The rows of a group lie close to one hidden flat surface of 10 dimensions, which passes through zero. Surfaces can cross.
In the rows, zero is written as 128.
Known rows, each followed by its group:
[108  70 112 177 146 136 107  85 130 142 139 105 131 102 154 119 131  81
 149] | Ros
[141 122 138 103 137 145 108  63 117 114 134  78 130 140 106  98 151 157
  84] | Gapi
[135 144 116  88 132 145 155 137 117 126 141 134 189 171 154  72  77 139
 156] | sinu
[137 101 124 111 160 181  51 166 111  99 141 119 105 161 118 133 125 150
 114] | Linot
[135 157 163 118  93 116 166 115 158 108 156 152 104 118 129 115 147 130
 128] | Linot
[125  97 162 110  96 141  65 112  93  99  94 106  93 116 198 117 112 133
 137] | Linot
[133 102 137 149 111 151 113 120 139 139 102 111 135 127 138  82  97 101
 153] | sinu
[115 139 101  81 162 138 113 153  91 127 156 138 139 133 150 112  93 161
 148] | Linot
[141 118 143 132  94 137 108 158 108 134  54 122 129 160 150 102  90 111
 140] | sinu
[ 95  43  93 171 167 125  81  85  82 114 127 108 142 146 203 142 136  83
 134] | Linot
[130 114 141 127 122 115  95  32 110  79 104 125 120 138 173  99 128 119
 107] | Linot
[131 109 132 153 167 179  89 154 137 121  96 128 115 162  95 133 141 151
  90] | Ros
[139 114 168 156 114 140 112  79 112 155 105  75 101 100 200  75  99  88
 122] | sinu
[141 187 133 100  82  68 196 127 110 130  87 154 162 136 175 152 116 131
 115] | Linot
[142 164  78 132 140 110 145 117 122 135 106 186 133 142 153 118  83  90
 123] | Gapi
[117 132 155  95  77 116 154 150 141  93 122 147 128 174  75 118 173 173
 139] | Gapi
[123 193 193 113 109  99 206 138 156 126 209 139  81 107 121 127 185 156
 114] | Gapi
[138 137 120 148 145 117 104  56 135  83  71 163 112 185  57  68 132 121
  92] | sinu
[139 119 145  67  92 101 106  61  88 100 118  63 181 112 172 132 116 155
 134] | Ros
[155 125 120 171 119 117 146 136 152 133 120 129 125 148 123 176 153  75
  94] | Ros
[101 122 125 107 139 118 108 192  74 151 121 113 104 125 118 136 127 155
 147] | Ros
[108 124 167 148 105 112 145 136 141 144 158 119  73  77 126 146 175 128
 139] | sinu
[133 151 119 179 116 140 170 187 170 164 117 198  89 118 170 138 106  75
 137] | Ros
[140 132 109 163 149 142 118  80 172 133 136 149 126  89 114  98  90  91
 142] | Gapi
[121  76 182 116  63 133 107 129 116  97 131  93 127 117 225 154 147 125
 155] | Linot
[131 174  98  55 142  99 155  89 114  89 161 154 185 159 105 101 107 170
 133] | Ros
[160 166 171 118  96 110 144  92 122 120 109 103 108 118 179 145 139 127
  77] | Gapi
[ 79  76 145 109 105 111 117 127  58 135 126  85  92 143 148 103 179 153
 142] | Gapi
[ 94  80 138 165 136 121 121 173 101 143 129 104  94 151 115 157 189 118
 121] | Gapi
[124 138 182 128 108 123 112 113 125 112  99 109  78 138  82  94 158 153
 106] | sinu
[137 124 159 125 163 187 116  99 160 123 169  89 134 116 121 111 144 171
  95] | Ros
[120 123 132 161  78 118 124 189 136 151  62 175  79 114 132 125 105  90
 170] | Ros
[127 118 133 122 111 104 132  91 129  77 108 139 154 171 118 146 164 141
 106] | sinu
[ 84  93 145 155 138 116 115 154  77 158 124 108  78 118 157 104 138 112
 153] | sinu
[144 200 215  91 120 102 128  74 137  87 132 115 116  68 151 121 113 183
 108] | Gapi
[172 167 137 119 123 144 104 122 150 143 116 103 105  73 121 170 118 138
  83] | sinu
[109 112  85 155 135 131 137 142 137 181 117 145 141  78 133 104  77  93
 191] | Linot
[166 175 151 139  80 125 182 147 171 155 139 141 114  92 180 156 111  88
 120] | Gapi
[123 105 141 103 148 140 127 116 109  90 146  98 186 179 164 161 160 172
  97] | Ros
[144 134 161 160 147 166 115 119 148 162 138  91  81 114  91  69 123 114
 111] | sinu
[140 104 136 124 136 187 114 131 173  89 113 140 180 174 121 133 132 165
 112] | Ros
[123 112 134 117 102 159  88 170 123 159  94 108  89 109  79  96 116 148
 155] | Gapi
[ 93  68 103 130 122 107  85 143  81 142 110  94 138 111 126 133 119 112
 181] | Ros
[118 125 151 131 103 122 119 151 145 125 118 135  92 114  76 138 159 148
 140] | sinu
[144 142 156 154  96 117 180 141 169 126 155 140 121 133 136 164 169  98
 110] | Gapi
[145 168  95 150 166 153 140 164 155 170 167 166  83 105 116 117  94  91
 125] | Linot
[127  75 125 131 131 150  71  44 141  89 101 101 164 130 110  96 117 134
 136] | Linot
[144 155 170 150 112 122 138 163 140 128 120 135  60 142  92 150 177 125
  83] | Linot

New rows, each followed by its group:
[110  96 141 128 120 145 113 124 133 133 142 105 116 112  97 102 145 144
 152] | Gapi
[133 119 131 148 113 101 145  67 139 117  91 115 161 136 114 131 146 117
 108] | Linot
[ 70  72 154 145 123 107 139 103 125 123 186 111 110  94 133 112 184 137
 175] | sinu
[146 176 170 126 137 151 125 141 133 158 133 107  61  86 140 114 124 149
  89] | Ros
[147 118 113 105  52 135 147 138 122 145  90 120 124 159 151 117 131 108
 127] | Gapi
[150 162 127  88 108 154 158 107 191  90 194 175 157 134 108  90 108 147
 155] | Linot
[156 127  65 135 177 153  88  92 153 127 121 130 157 139  39 107  90 110
 117] | Ros
[116 134 162 117 156 162  88 113 128 110 117 119  85 131  68  74 145 194
 107] | Ros
[120 164 141 109 173 143 108 135 124 152 161 118 103  60 120 100  84 162
 146] | Gapi
[121 147 164  99  88 101 160 157 108 153 106  97 137 103 137 144 138 163
 139] | Linot
[100  82 120 148  80 115 132 170 156 142 138 144 126  66 148 187 144 108
 190] | sinu
[138 193 137  90  93  95 160 168 104 124  97 173 102 153 138 131 119 146
 113] | Gapi
[154 153  98  66  97 130 107  99  91 120  63 132 140 159 140  87  81 150
 118] | Gapi
[104  72 114 194 173 110  84  96  88 124  95 111 107 141 152 149 152  84
 101] | Gapi
[127 126 144 145 103  83 150 107 126 150 169  89  99  86 110 140 162  89
 137] | Ros
[ 91 157 116  77 123  98 112 131  82 133 123 155  86  69 140  99  92 173
 174] | sinu
[129  84 159 126  94 133 102 104 132 118 120  74 145 107 133 139 145 134
 141] | Ros
[104 141 100  99 148 111 149 162 115 138 182 141 136 129  73 115 132 146
 164] | Ros
[121 128 159 142  92 108 149 161 106 182 108  91 104  75 199 159 124 105
 137] | Linot
[132 111 128 129  78 109 142  34 108 117 101 113  95 155 153  81 165 102
  93] | Gapi
[143 160  79 127 171 123 105  82 106 139 105 149 117 110 151 112  75 107
 105] | sinu
[135 123 125 172 169 140 133 101 121 134 121 125 122 190 121  71 127  84
  96] | sinu
[ 89  84 119 174 152 105 138 138 108 163 114 103 135 127 101 147 165 115
 134] | Linot
[ 99 112  99 170 191 127 117 151 100 159 149 133  74 141  89 121 155 109
 114] | Gapi
[101  95 125 126 137 130 121 188 138  97 135 154 180 151  87 156 134 157
 178] | Gapi
[117 135 144 134 158 159 110 132 102 172 134  94  88 110 128  37  87 129
 144] | sinu
[159 148 157 102  53 128 169 142 172 115 126 135 157 126 152 146 129 130
 140] | Gapi
[145 120 146 165 113 138 154  54 181 127 154 123 132 104 146  95 128  80
 127] | sinu
[184 155 135  96 100 123 147  64 142  94 117 106 203 142 203 173 112 123
  75] | sinu
[123  95  93 159 136 141 148 127 153 107 122 173 187 173 178 151 123  94
 133] | Ros
[142 182  75 101 170 137 158 142 115 159 167 154 124 144 120 107 104 130
 106] | Gapi
[126 115 168 108  94 131  96 130 122 125  69  88 127 113  75 116 135 177
 135] | Linot
[111  95 137 163 140 128 158 189 139 139 176 119 139 146 127 188 184 112
 128] | Gapi
[133 117 130 114 110 142 137 106 169 105 146 134 169 125 108 115 122 141
 155] | Gapi
[109 121 136 124 167 141 147 123 133 117 188 118 139 165  73  91 167 157
 125] | sinu
[132 184 156 160 113  89 189  87 146 153 151 149  64  85 159 110 142  87
 104] | Linot
[167 155 144 135 146 126  96  72 130 105  89 104 105 142  96 152 154 135
  40] | sinu
[100 118 103  91 153 136  83 104  92 136 103 115 147 100 107  70  75 170
 170] | Linot
[ 79 115  91 138 154  89 126 115  63 181 104 122 124  80 184 100  85 113
 171] | Linot
[ 94  84 148 176 108 110 142 107 145 133 151 129 109  92 158 122 154  91
 168] | Gapi
[119 145 111 103 132 113 151 120 131 142 189 130 134  58 175 169 124 138
 148] | sinu
[117  85 172 137 168 173 114 100 132 139 198  35 133 124 107  96 171 153
 112] | sinu
[111  86 105 113 149 150  97 163  71 159 130  74 127 146 139 136 143 143
 123] | Gapi
[117 139 157 110 104 100 147 166 111 109 121 140 143 135 163 165 135 146
 142] | Gapi
[157 118  97 142 158 183  87 116 138 180 129  84 124  85 134 115  78 103
 115] | Gapi
[104  47 101 140 176 138  97 118 106 105 153  86 186 175 103 156 172 140
 127] | Ros
[132 137 105 104 114 122 102  90 131 119 101 141 138 108  90  80  76 130
 166] | Ros
[124 129 103 150 126 109 102 177 132 130  89 168  76 106  71 205 156 126
 115] | sinu
[142 122  96 111 160 167  78 177  93 159  87 103 151 140 139 114  61 133
 135] | sinu
[129 108 105 155 139 149 114 143 137 144 115 134  91 158  51 109 153 114
 114] | Gapi
[153 158 167 123 107 124 174  61 156 132 183  96 124  98 178 125 152 120
  93] | Gapi
[122 109 113 139 147 126 117 185  81 126  85 127 140 205 132 147 135 123
 109] | sinu
[123 162 103 126 172 168 141 166 138 173 161 160 108  92 154  96  74 129
 147] | Ros
[104 147 188 146 105  82 156 121 150  90 133 168  87 121  95 120 170 141
 139] | Gapi
[111  84 135 121 115 160  95 162 130  80 178 162 102 153 167 121 136 123
 171] | Linot
[134 103  66 166 166 156  95 113 126 162 109 131 121 121 120 107  90  79
 129] | Gapi
